The rows come from 5 hidden closed curves, with some noise, and rows from the same curve form a group. Each curve winds through 6 dimensions. The rows are also pushed far along 4 directions, which tell nothing about the answers.
Some rows, each with its group after it:
[  9.9 -24.4  23.3  18.3 -23.5  14.6   7.8  -1.4  10.2   0.0  -2.0   6.0
  -4.3  20.5  11.8   5.4 -16.5 -10.6] : Vugi
[-17.4  15.9   6.6   5.3 -17.8   1.7  -2.8 -21.2 -21.6 -13.5  -5.9   1.3
  -3.3 -14.2 -12.2 -13.3  -3.6  -6.8] : mizur
[-17.9  37.4 -10.7   0.2  14.6 -13.0   1.0  -8.6 -21.1 -22.7  -0.5   4.8
  -1.1 -19.3 -11.6 -17.6 -12.9  -6.6] : mizur
[ -5.0  21.0   2.7  12.2  -9.3   5.6 -25.5 -12.0  -2.6 -12.1 -25.0 -16.3
 -12.5 -14.5 -17.5  -7.4 -24.0  -8.5] : Vugi
[ -0.2  -3.0   3.0  24.6  41.0   6.6  21.6   1.0   2.3 -39.6  16.6  15.5
   7.5  11.4  -6.6 -26.4 -17.7   5.5] : tigi
[ 35.9 -36.2   4.8   8.5 -37.1  -1.5 -11.9   5.8   6.6   6.5  -7.1  -2.4
 -12.6  30.2  33.0   8.7  28.1  -6.6] : Vugi
[ 28.4  -5.7 -31.1  -7.2  15.1 -20.5 -14.5  32.8  -1.3   0.4  -1.6  -1.2
 -20.3  10.4  19.2   3.0  25.8   6.3] : tigi
[  2.1  29.4  -3.5  31.4 -22.1 -14.7 -23.7   6.3 -12.6  -3.0 -22.9 -15.0
 -32.8   8.8  -5.0  -5.3 -32.6 -16.1] : tigi
[  6.5 -46.6  22.0   4.2 -31.4  19.9   1.7 -19.3   8.3   4.0  -3.6   2.8
  -2.2   8.5  -2.6   1.0  12.8 -14.0] : nef
[ -5.7  15.8   2.0 -14.4 -17.4  -6.1 -16.1  -9.1 -13.7  -1.3  -0.9 -23.7
   5.2  -4.4  -8.3   4.0  -4.1   4.6] : Vugi
[ -8.9   5.8  10.1   0.2  -0.2  -5.8   2.5  19.0 -16.2  -7.6  -1.0   7.8
  -3.8  -0.2   2.0  -1.9 -22.9 -23.7] : Bagad
[-18.8  -2.7   3.7 -22.4  10.8  10.8  -8.6   1.4 -12.6 -10.3   9.0   2.6
  28.8 -20.7 -16.6  -2.9   3.6  19.6] : Vugi
[ 19.8  -0.4 -45.7 -33.7  54.5  -8.9   0.1  -0.4  34.1  11.3  12.6  10.0
  28.3 -17.3  18.2   6.1  52.2  35.4] : Vugi
[ 15.1  -9.7 -19.1  -9.2  27.3 -13.9  -6.7  11.5   4.9 -12.1   6.8  -3.0
  -4.3  10.3   2.0  -8.8  10.2  -7.2] : nef
[ 11.7   8.7 -27.6 -29.6  14.3 -31.2  -9.9  39.8  -8.3  16.4   3.1   2.1
 -10.2  -1.6  22.2  18.0  11.9  -9.2] : mizur
[  7.5  -8.5   6.9  -1.4 -18.9   1.7  -8.9  -9.9  12.6  17.8  -9.3 -10.4
   3.6   5.2   7.1  10.3   5.9 -13.5] : Bagad
[ -2.2 -38.5  24.2  14.4   1.4  27.8   8.7 -15.5   2.9 -18.9   3.4   2.0
   9.0   4.8 -18.0 -16.2   6.7  -1.8] : mizur
[ 24.2 -26.9 -26.3   6.3  14.4 -21.4   9.1  13.9   3.8  11.3   8.0  -2.7
 -47.5  22.4   0.6  -3.1  27.3 -16.1] : mizur
[ -3.0  13.6 -23.5 -26.0  -4.7  -9.1  -9.1  -3.0  -3.0  25.5  -7.0  -1.3
 -23.0 -32.3  -8.1  22.5   9.3  10.9] : Bagad
[ 14.4  -3.2  -3.1   4.3 -16.1   3.5 -21.8   3.6   0.9  -1.5 -13.3  -7.6
   8.2   3.4  13.0  -0.7  20.1  17.3] : tigi
[-15.8  22.4  15.2   3.3 -18.3  -5.6   3.5  -3.4 -11.2  11.3 -10.5 -14.0
  -9.3  -5.9  -8.3   3.0 -20.4 -27.3] : mizur
[ 17.5  -9.6  15.1   6.7 -10.7   6.8   2.3   4.5  -1.5 -18.0  -6.8  -8.7
  -9.5  10.2  14.4  -1.1   5.5  -3.6] : tigi
[ 11.1  -3.9 -10.8   6.0  -5.8  -6.2 -10.5  14.0 -10.1  -1.4  -6.9   8.1
 -36.1  -3.1  -0.7   6.8 -13.4  -4.9] : Bagad
[  7.7   3.6 -12.4   3.4 -12.7 -16.0  -7.0  22.3 -19.2   7.2 -11.0 -12.4
 -71.3  -2.5 -13.0   9.5 -21.0 -19.8] : tigi
[-14.8  -2.3  16.9  15.8  12.2  -0.1  23.2 -19.0   0.9 -20.6  11.0  13.8
   4.2   8.1  -9.9 -19.5 -29.3 -37.6] : nef
[ -5.2  12.6  -7.5   8.2  19.9   0.4   8.0 -18.6   9.0  -9.6   6.5   6.8
  21.2   0.5   0.3 -19.5  11.4  10.3] : mizur
[  9.6 -16.6   4.2   9.3  33.5   4.1   9.6  -3.8  10.7 -37.0   7.8   9.1
  11.1  11.3   2.0 -22.4  -5.9 -17.8] : nef
[ 29.3 -36.9  21.9  11.1 -28.3  19.1  -5.4  -9.0   8.8 -17.7 -11.3 -17.0
 -13.8  17.5  12.2  -3.4  20.3  -0.3] : tigi
[ 32.4 -18.7 -47.0 -18.2  15.4 -19.2 -23.1  31.1  15.7  30.0  -0.8  -4.5
 -32.8   3.8  11.3  22.9  30.7  16.1] : mizur
[-21.0  14.0  14.8  -6.3 -37.4  16.2 -18.9 -18.1 -12.0  11.0 -17.5 -14.1
 -17.8 -28.6 -30.8  15.2 -32.5   1.2] : tigi
[ 22.0 -29.8  -3.4   0.6  22.4  -1.5   2.6  10.1  14.8 -12.4   3.5   6.0
  12.2  16.3  18.5 -11.8  31.6 -13.5] : Vugi
[ -4.7  -4.3   1.6 -31.1 -21.2  -3.2 -19.3  14.6  -9.8  22.7  -4.5  -2.3
  23.2 -14.1  10.4  16.1  21.7   1.2] : mizur
[ -1.4 -19.8   9.8  28.0 -28.1  -6.0   1.7  -1.5 -15.3   4.6  -2.1  -3.9
 -45.3  21.1 -18.8  -7.0 -16.8 -35.0] : nef
[-19.2  48.4 -34.0 -34.9  28.4 -30.4  17.1  26.0  -7.4  32.7  18.0  14.8
  14.6 -20.5  14.2  16.4  10.9  20.5] : Bagad
[  2.9  -7.1   6.2  24.1  -9.3   1.8  -6.4   1.9 -12.2 -19.0   0.6  -1.1
 -25.5  16.9 -10.6  -8.8 -23.3   4.2] : Vugi
[ 10.0  -3.7 -12.3   7.2  15.0  -5.6  -2.4  12.1  -2.4 -13.3  -0.7  12.5
 -22.5  -0.2   2.9  -0.6 -13.1  -6.4] : Bagad
[-13.2 -16.7  17.7 -28.2 -36.2  25.4 -14.8 -11.8   4.3  30.7  -4.8   7.6
  44.0 -20.7   3.9  25.2  18.3  26.4] : Bagad
[ -9.9  15.0  17.1  -1.6   9.2   8.4   4.7 -14.4  -3.8 -27.4   0.7 -14.4
  26.7  -1.3  -8.4 -20.6  -2.0   2.0] : Bagad
[  9.4  22.2 -13.7  15.7  36.4 -20.1  21.7   2.4  10.7 -11.5   4.1  -7.0
 -22.9  10.0   1.3  -8.5 -16.8 -22.2] : mizur
[-19.5  43.5 -11.2 -10.1  -4.8  -0.4 -12.5 -12.8  -6.3   9.6  -9.9  -9.9
   3.9 -32.0 -15.6   9.4 -14.9  27.8] : nef
[-21.0 -11.0  16.0   5.3  12.6  27.4  -5.3 -13.5   5.0 -11.8  -1.9  14.7
  37.4 -18.2 -22.5  -9.6 -15.3   9.6] : Bagad
[-19.8  24.4  21.9  13.0   8.4  10.0  10.2 -29.2   8.0 -15.0  -8.9 -10.9
  16.3 -15.3 -17.9 -12.1 -32.4 -26.0] : Bagad
[ -1.4 -12.9  -7.3 -36.4  21.8  16.5  -6.3  -4.7  13.3  -0.4   0.1   5.9
  31.5 -32.1  -2.2   4.4  33.1  23.4] : nef
[  4.8  19.0 -11.8   4.2  -9.1 -16.9 -30.3  27.0 -22.3 -11.3 -18.8 -12.9
 -45.6  -3.9 -12.5   3.8 -38.8 -17.2] : tigi
[  7.3  -7.5  -9.3  14.2  -8.6  -5.4  -9.7  16.7  -9.1   3.6  -4.8  13.1
 -30.8   2.7  -0.7   5.8 -16.6  -0.7] : Bagad
[  6.0  -9.0  20.5  37.9 -33.1  15.5 -11.9 -27.1  -0.9 -24.6 -15.9  -7.5
 -10.4  18.0  -6.8 -17.6 -14.1  -5.5] : mizur
[ 13.4 -13.0  19.8  -7.5 -37.3  11.9 -22.9   5.1  -2.0  -0.6 -27.4 -14.6
  -5.8  -5.4  10.6   9.0   1.5 -20.9] : nef
[  3.5   6.3 -34.6 -13.6  27.6 -28.4  22.3  34.0  -8.7  24.3  23.4  15.9
 -22.4   5.9  11.7   8.0  24.6  15.6] : nef
[ 26.3 -32.0  -7.7  18.4  17.1  -7.1  17.5   0.6  10.0 -16.6   5.3   4.1
 -44.6  22.5   3.3 -11.0   6.8 -24.6] : Bagad
[  7.4  -4.1 -18.1 -11.2  23.6  -3.8 -14.0   4.8   2.8 -13.6   3.4   4.6
   5.1  -5.6  -1.7  -3.8   3.4   7.0] : nef
[  0.7  11.6 -15.8 -18.7   9.0  -3.7   5.2 -10.5  20.8  21.6   5.3  -2.3
  10.8  -8.9   4.2  16.4  11.3  17.6] : Vugi
[ -0.6  -7.3  11.7 -25.4   9.1  27.2   3.9 -22.0  10.8 -12.2   0.0  -9.5
  31.8 -25.6  -3.0   1.6  27.6  26.6] : tigi
[ -5.1   8.1  17.3  37.8 -17.8 -11.0  15.6   5.1 -20.7 -10.3  -3.5   2.4
 -27.5  19.6   4.3 -16.8 -21.1 -39.0] : Vugi
[-11.5  -2.3  16.0   4.4 -22.0   3.8  -8.9   1.2 -19.0  -8.6   2.1   0.6
   6.3   7.1  -6.5  -1.0 -19.0   0.6] : nef
[-12.5 -26.6  32.1 -10.6 -38.9  42.5 -25.4 -11.7   4.1  14.5 -16.3  -4.4
  34.8 -21.2 -15.0  17.0  -1.8  26.4] : mizur
[ 20.2 -18.4 -32.1 -17.4  27.9 -15.3  -9.6  18.7  11.8  10.5   0.5   6.5
  -2.5  -3.1  15.6   1.6  42.1   0.7] : Vugi
[  1.2 -17.0  21.3   0.2  -9.5  21.7  12.9 -22.7  22.2   6.3   6.5   5.7
  28.7   3.7   9.1   7.5   6.1  12.4] : Vugi
[-13.7  -1.5  26.5  13.4   8.3  28.2  20.9 -33.0   9.0 -27.9   4.4  -2.8
   3.0  -7.7 -26.9 -11.5 -29.8   2.0] : tigi
[-14.2  -4.5  15.0 -24.8 -49.1  20.0 -26.0   4.9 -21.2  22.8 -16.5  -2.6
   9.7 -28.7  -6.7  24.3   8.3  25.9] : nef
[ -7.4  16.8   1.2  -6.3   7.4   4.2 -20.1   5.3  -9.7 -21.2  -9.3  -4.5
   0.3 -17.2 -15.7  -3.1 -29.5   2.5] : tigi

New rows, each followed by its group:
[ 10.6 -13.5 -22.3  -5.5   0.4 -19.8   7.8  26.5  -0.5  35.9   9.4  17.9
 -25.4   9.8  13.4  18.1  12.2 -10.5] : Bagad
[  5.1  16.5  -9.8  28.9  38.8 -11.0  42.4 -11.5   8.8 -19.0  20.5   9.6
 -19.7  21.4   4.2 -21.6  -5.8   1.0] : Bagad
[  2.7 -16.8  26.0   2.8 -13.4   9.5   2.2  -3.1   7.1  -3.9   0.0 -13.5
   5.2  17.1  -1.2   1.3 -18.9 -18.7] : Vugi
[-30.7  31.0  -2.1 -15.8   5.8  -7.7  -4.0   1.9 -21.7  -1.2   4.6  10.3
  15.7 -21.8 -14.8   2.5 -33.0  -6.4] : nef
[ 11.9  -1.6 -29.3   8.2  41.3 -23.3   1.7  23.0   8.8   1.7   6.3   6.0
 -16.0  12.4   2.1  -9.1  -1.5 -18.0] : Bagad
[ 27.0 -22.1 -23.3   0.6  19.0  -8.9  -1.4  -0.6  18.2  -1.8  11.4   8.7
   4.8  22.7  21.0  -8.6  40.7  15.4] : mizur
[ -4.4 -19.3  10.6 -17.0 -52.4  11.5 -27.8  -9.2  -9.7  28.8 -18.8  -8.3
 -13.2 -16.9 -12.6  20.4   6.1  -9.1] : nef
[-16.8   3.1   4.1   0.2   3.6  -0.1   1.4  -0.3 -22.7 -16.4   8.4  -5.0
  -1.0  -1.7 -21.9 -13.2  -7.0  -1.2] : Vugi
[  8.1  -5.1 -30.8 -19.7  -2.6 -13.0 -12.8  13.3   0.3  30.9   2.5  -4.0
  -8.5  -2.0   3.0  12.4  34.4  23.6] : Bagad
[-12.4  32.3  -2.2  -2.8   0.9 -11.8  14.8  24.1 -16.6  12.1  -4.1   5.6
 -19.3 -15.1   4.8   9.6 -14.4  -5.7] : nef
[-28.5  62.0   1.5   9.5  -3.0 -13.5   2.8 -18.3 -10.2   0.6 -11.5 -10.9
  -8.2 -18.0 -17.4  -2.5 -51.0 -20.9] : nef
[  8.4 -12.8  16.4  18.0 -24.0  12.4  -0.3 -18.6   4.4  -7.6  -8.8 -15.4
 -35.2   9.5 -14.9   1.5 -24.3  -9.7] : tigi
[  9.6  10.1  -8.7  -2.0  17.7  -5.9  -1.2  -0.3   4.0 -16.7  -3.4  -1.4
  -7.7  -4.4   5.1  -1.4  -7.0  -4.9] : Bagad
[ -2.4   2.9  11.4 -15.8   0.9  10.3 -16.4  -9.3   4.1 -18.1 -10.1  -7.9
  27.3 -13.2   0.0  -3.7  -6.5  -9.2] : nef
[  9.1  -7.8  16.1  -7.3   9.3  11.9  18.5   1.0  13.9 -10.3   1.4   1.6
  20.8   1.3  20.4  -1.0  18.1  -3.0] : nef
[ 11.9 -38.2  -4.7 -12.0  -3.4   0.4 -13.7  15.6 -11.6  -2.5   7.8   1.0
  -4.9  10.2  -2.2   0.4  22.0   9.4] : Vugi
[  3.2  30.6 -31.8  29.3  61.3 -45.2  48.9  43.7  -1.3   0.4  25.0  28.6
 -49.2  26.0  13.9  -9.9 -36.3 -33.1] : Vugi
[  1.4   5.7 -51.4 -20.8  51.1 -39.6  25.6  35.5  -6.9  24.2  38.5  23.2
 -16.1   8.2   6.9   5.1  29.9  16.0] : nef
[ -1.1  -9.8  11.8  -0.1 -30.4   0.0  -3.7  15.0 -21.2   4.2  -2.2   2.6
 -13.8   5.9   2.6   5.2  -1.4  -0.3] : Bagad
[-10.8  42.0 -16.9   1.5  12.4 -11.8   0.6  -7.8  -1.5   4.7   0.7  -5.1
  -4.6 -10.6  -7.8   0.8 -14.1  15.1] : nef
[  0.4  -2.0 -21.2  22.0  24.9 -30.7  25.9  26.1 -17.4  -0.8  28.1  12.0
 -36.5  30.5  -2.9 -11.9  -6.6 -10.8] : nef
[ -7.4 -21.5  25.6  28.2 -19.8  10.7   8.5  -8.1 -22.7 -20.7   2.8   0.3
 -11.2  16.6 -15.2 -18.2  -6.4  -9.7] : Vugi
[-25.3   8.1  53.1  36.8  -5.8  38.5   9.6 -32.2  -2.2 -42.6 -18.6  12.1
  45.2 -15.5  -9.6 -28.8 -32.8 -17.3] : Vugi
[  2.3   0.4  11.9   9.0 -10.4   1.7  -3.1   8.3  -7.4  -6.5 -17.7  -9.8
 -23.9  -1.4  -4.5  -4.7  -8.5 -23.2] : nef
[ -6.3  32.1  -7.4 -18.0  -8.8   4.1  -9.4  -5.4   4.9  12.8 -17.7   4.7
  -0.3 -36.0   5.9  19.2  -9.7  11.6] : nef
[-22.9  31.2  16.5  23.6  26.5   5.3  20.6 -25.8   1.3 -30.7  -6.1  -7.1
  -2.2 -15.3 -26.4 -21.8 -44.0 -33.4] : Bagad
[ -9.7 -16.4  -0.2 -20.8 -21.8   3.8 -10.3   0.5 -11.5  21.3  -4.0   6.9
  -6.0 -16.5 -10.1  15.0   8.5  -3.6] : nef
[  5.1   4.2  -9.1 -14.1 -21.1 -18.1 -17.8  10.1 -16.1   7.9  -1.4 -24.6
 -19.2  10.3  -0.3   7.6   7.5  -7.8] : Vugi
[ 19.2 -21.7   1.5  31.5  -3.7  -2.7  -7.5  26.3  -2.8  -7.3  -8.0  -0.8
 -48.2  23.2  -5.3  -2.8 -29.0 -15.3] : mizur
[-21.1  15.4   3.1 -17.2 -25.2   1.8  -7.9   1.7 -10.1  34.2  -6.5   5.1
  13.1 -22.3  -1.6  22.2  -5.6   6.4] : Bagad
[-11.1  22.8 -18.9 -41.4  22.9   6.1 -12.5   5.8   2.2   7.7 -11.2  10.5
  15.9 -53.4  -5.4  14.4   6.3  14.6] : nef
[ -9.2  -8.9   0.6 -17.3  10.6   1.8  11.0  -7.3   4.4   5.1   8.3  18.6
  11.9 -13.1   0.2   3.5   2.9 -15.1] : nef
[ -3.3 -28.5  40.3   9.7 -27.7  29.4  -1.6 -14.5  -6.1 -24.5   3.0   6.4
  30.9  12.1   3.7  -6.0  -8.8   2.8] : nef
[ -1.8  -4.1  21.6  27.8 -38.8  17.6 -26.3  -6.8 -13.2 -16.6 -19.1  -5.0
 -13.8   4.6 -13.8  -4.0 -38.0   0.1] : tigi
[-19.5  39.1 -11.3  -1.6   3.1 -22.0   7.8  21.7 -31.6   4.4   2.7  -1.2
 -31.2  -9.2 -10.3  -2.4 -16.7  -3.9] : Bagad
[ -0.1   8.0 -15.2  -0.9  33.3 -22.5  25.3  19.9  -5.3  -4.5  24.6  18.9
  -1.6  16.1  13.8  -5.4  -2.9  -6.6] : nef
[  5.0 -20.0  13.2 -14.6 -15.8  15.9 -19.3  -8.7   2.9  -7.4  -4.9 -21.9
  25.1  -0.6  -3.1  -1.1  23.9  17.3] : nef
[  5.7   7.7  -3.8   1.5  -4.3 -13.0   4.7   7.3  -6.9  -7.4   4.8 -14.2
  -9.8  16.7   5.4  -9.9  11.7   2.2] : Bagad
[ 19.9 -32.9  -4.0   6.4  20.3   6.9   5.8  -6.1  27.0  -7.5  13.9  -0.7
  22.7  26.8  10.8 -14.3  33.8  11.3] : Bagad
[ -4.1  33.2 -24.5  -2.3  -4.4 -30.8 -13.6  13.2 -25.3   3.3   1.3 -20.6
 -41.7   2.0 -16.3   2.9 -21.9  -4.2] : Vugi
[-12.7  42.1 -17.8 -12.6  15.6  -1.4   3.1   3.6  -1.0  11.1 -10.1   9.0
 -11.0 -40.5  -3.9  11.8 -10.6  16.2] : nef
[ 33.9 -55.7  11.7 -15.9 -50.9  17.1 -20.1   9.2   6.3  22.5 -10.2 -15.6
  -2.7  17.1  25.6  22.0  56.9  24.5] : nef
[ -9.0  -3.0   2.1  24.4  36.9 -13.7  34.6 -19.8   6.1 -20.4  28.7   7.7
   5.7  27.1 -12.3 -29.4 -13.8 -25.3] : nef
[-13.2 -13.4  12.8 -17.3 -26.9  18.0 -13.1   7.3 -13.5  19.1  -8.2   2.2
   6.0 -20.5 -11.5  19.6  -0.9  11.8] : mizur
[ 27.8 -68.3  11.9   2.9 -41.7  15.1 -14.3  19.2  -4.4  12.4  -3.9   3.7
 -27.1  21.9   9.2  17.1  24.8  -0.3] : mizur
[-12.2  17.3 -15.4  -4.6  42.1  -5.3   0.4  -1.5  -2.5 -20.6   9.5   3.7
  13.4 -11.5 -16.6 -16.3  -9.6   6.7] : nef
[  2.0  23.8 -21.8   1.3  15.6  -5.9 -11.4  -1.2   7.6   0.4 -13.1   4.5
  -4.7 -20.7   1.1   1.7  -2.6   6.5] : Vugi
[-22.6  11.2   2.6  -8.8   4.4  -0.1  11.9   5.2 -14.2   6.9   2.3  20.0
  -1.5 -22.2 -11.1   3.9 -16.5  -9.9] : nef
[ 25.5 -21.3  -8.8  21.8  -0.1 -11.3   2.1  11.9  -3.3 -15.1  -2.4   2.6
 -58.1  20.2   3.1  -4.8  -8.5 -25.5] : Bagad
[ -0.9 -12.2  -4.6 -15.0 -18.3  -8.5 -14.9  -4.0  -2.7  12.4  -0.8   1.3
  -3.5  -1.5   0.5  10.9  -4.5 -20.7] : nef
[  2.1  11.5  -8.9   2.8   6.9 -21.8  17.1  15.2   3.2  18.3  12.4   5.9
  -0.9  17.6  19.2   4.8   5.6  -8.6] : Bagad
[ 13.4 -18.8  17.6  19.0 -28.6  24.1  -5.0  -8.6   3.6 -10.2 -17.8   3.2
 -23.2  -3.0   1.2   1.9  -4.5   0.2] : nef
[ 22.8 -31.5  19.5  31.8  20.2   3.3  17.0   6.2  15.3 -33.5  12.0   5.9
   8.3  44.4  18.4 -23.4  -2.4 -17.7] : mizur
[  2.2   1.0   5.4  17.5   8.0  11.3  10.8 -22.6  13.3 -15.8   8.8  -2.3
   9.2   9.8  -3.4 -11.5  -0.7  18.6] : nef
[ 22.4 -20.6  10.2  16.3   7.5  -3.8   8.9  14.0  13.1 -13.4   4.2  -1.6
  -4.1  32.2  21.2  -3.1  -4.0 -18.6] : mizur
[ 19.1 -36.1  38.1  10.5 -49.4  22.1 -18.6  -6.7  -0.4 -14.6 -14.1 -18.1
  10.9  25.2  14.8   2.0   6.3  -3.5] : nef
[  3.8 -31.1  23.7 -12.4  15.5  20.3  18.9 -10.8  24.8 -11.1  18.5  -1.0
  42.2  15.0   6.3  -2.8   9.5   1.5] : Vugi
[-14.3   4.3  32.9  12.7 -20.3  23.8   6.2 -37.5  13.6  -0.8  -8.8 -10.1
  30.4  -5.8 -11.6  -3.9 -12.1  -4.7] : Bagad
[  3.7  35.0 -48.6 -24.5   2.8 -21.0 -27.9   9.3   3.3  36.6 -16.7  -0.1
 -22.2 -34.6   0.4  25.8  13.0  19.7] : Vugi
[ -3.6  -2.6  26.3   8.1 -11.2  10.8   4.3 -11.7   9.3  -9.1  -1.7 -14.6
   7.2  12.7  -6.8  -0.6 -30.2 -14.9] : Vugi
[ 11.0   2.1 -14.7 -12.5 -26.5  -8.4 -38.1  30.9 -20.6  11.9 -19.7  -2.1
 -20.5 -11.1   7.1  15.6  10.7  17.1] : tigi
[  0.5  -5.8  -4.5  -2.3  -1.8  11.0 -18.4  -4.6   8.4   7.6 -10.8 -10.7
  -0.6 -11.7 -14.8   6.0  -0.3  11.6] : mizur
[  7.0  23.3 -11.3  17.7  30.0 -11.9   3.2   1.0   8.1 -18.0  -7.2   2.8
  -6.4   0.6   4.6 -15.0 -17.8 -16.4] : Vugi
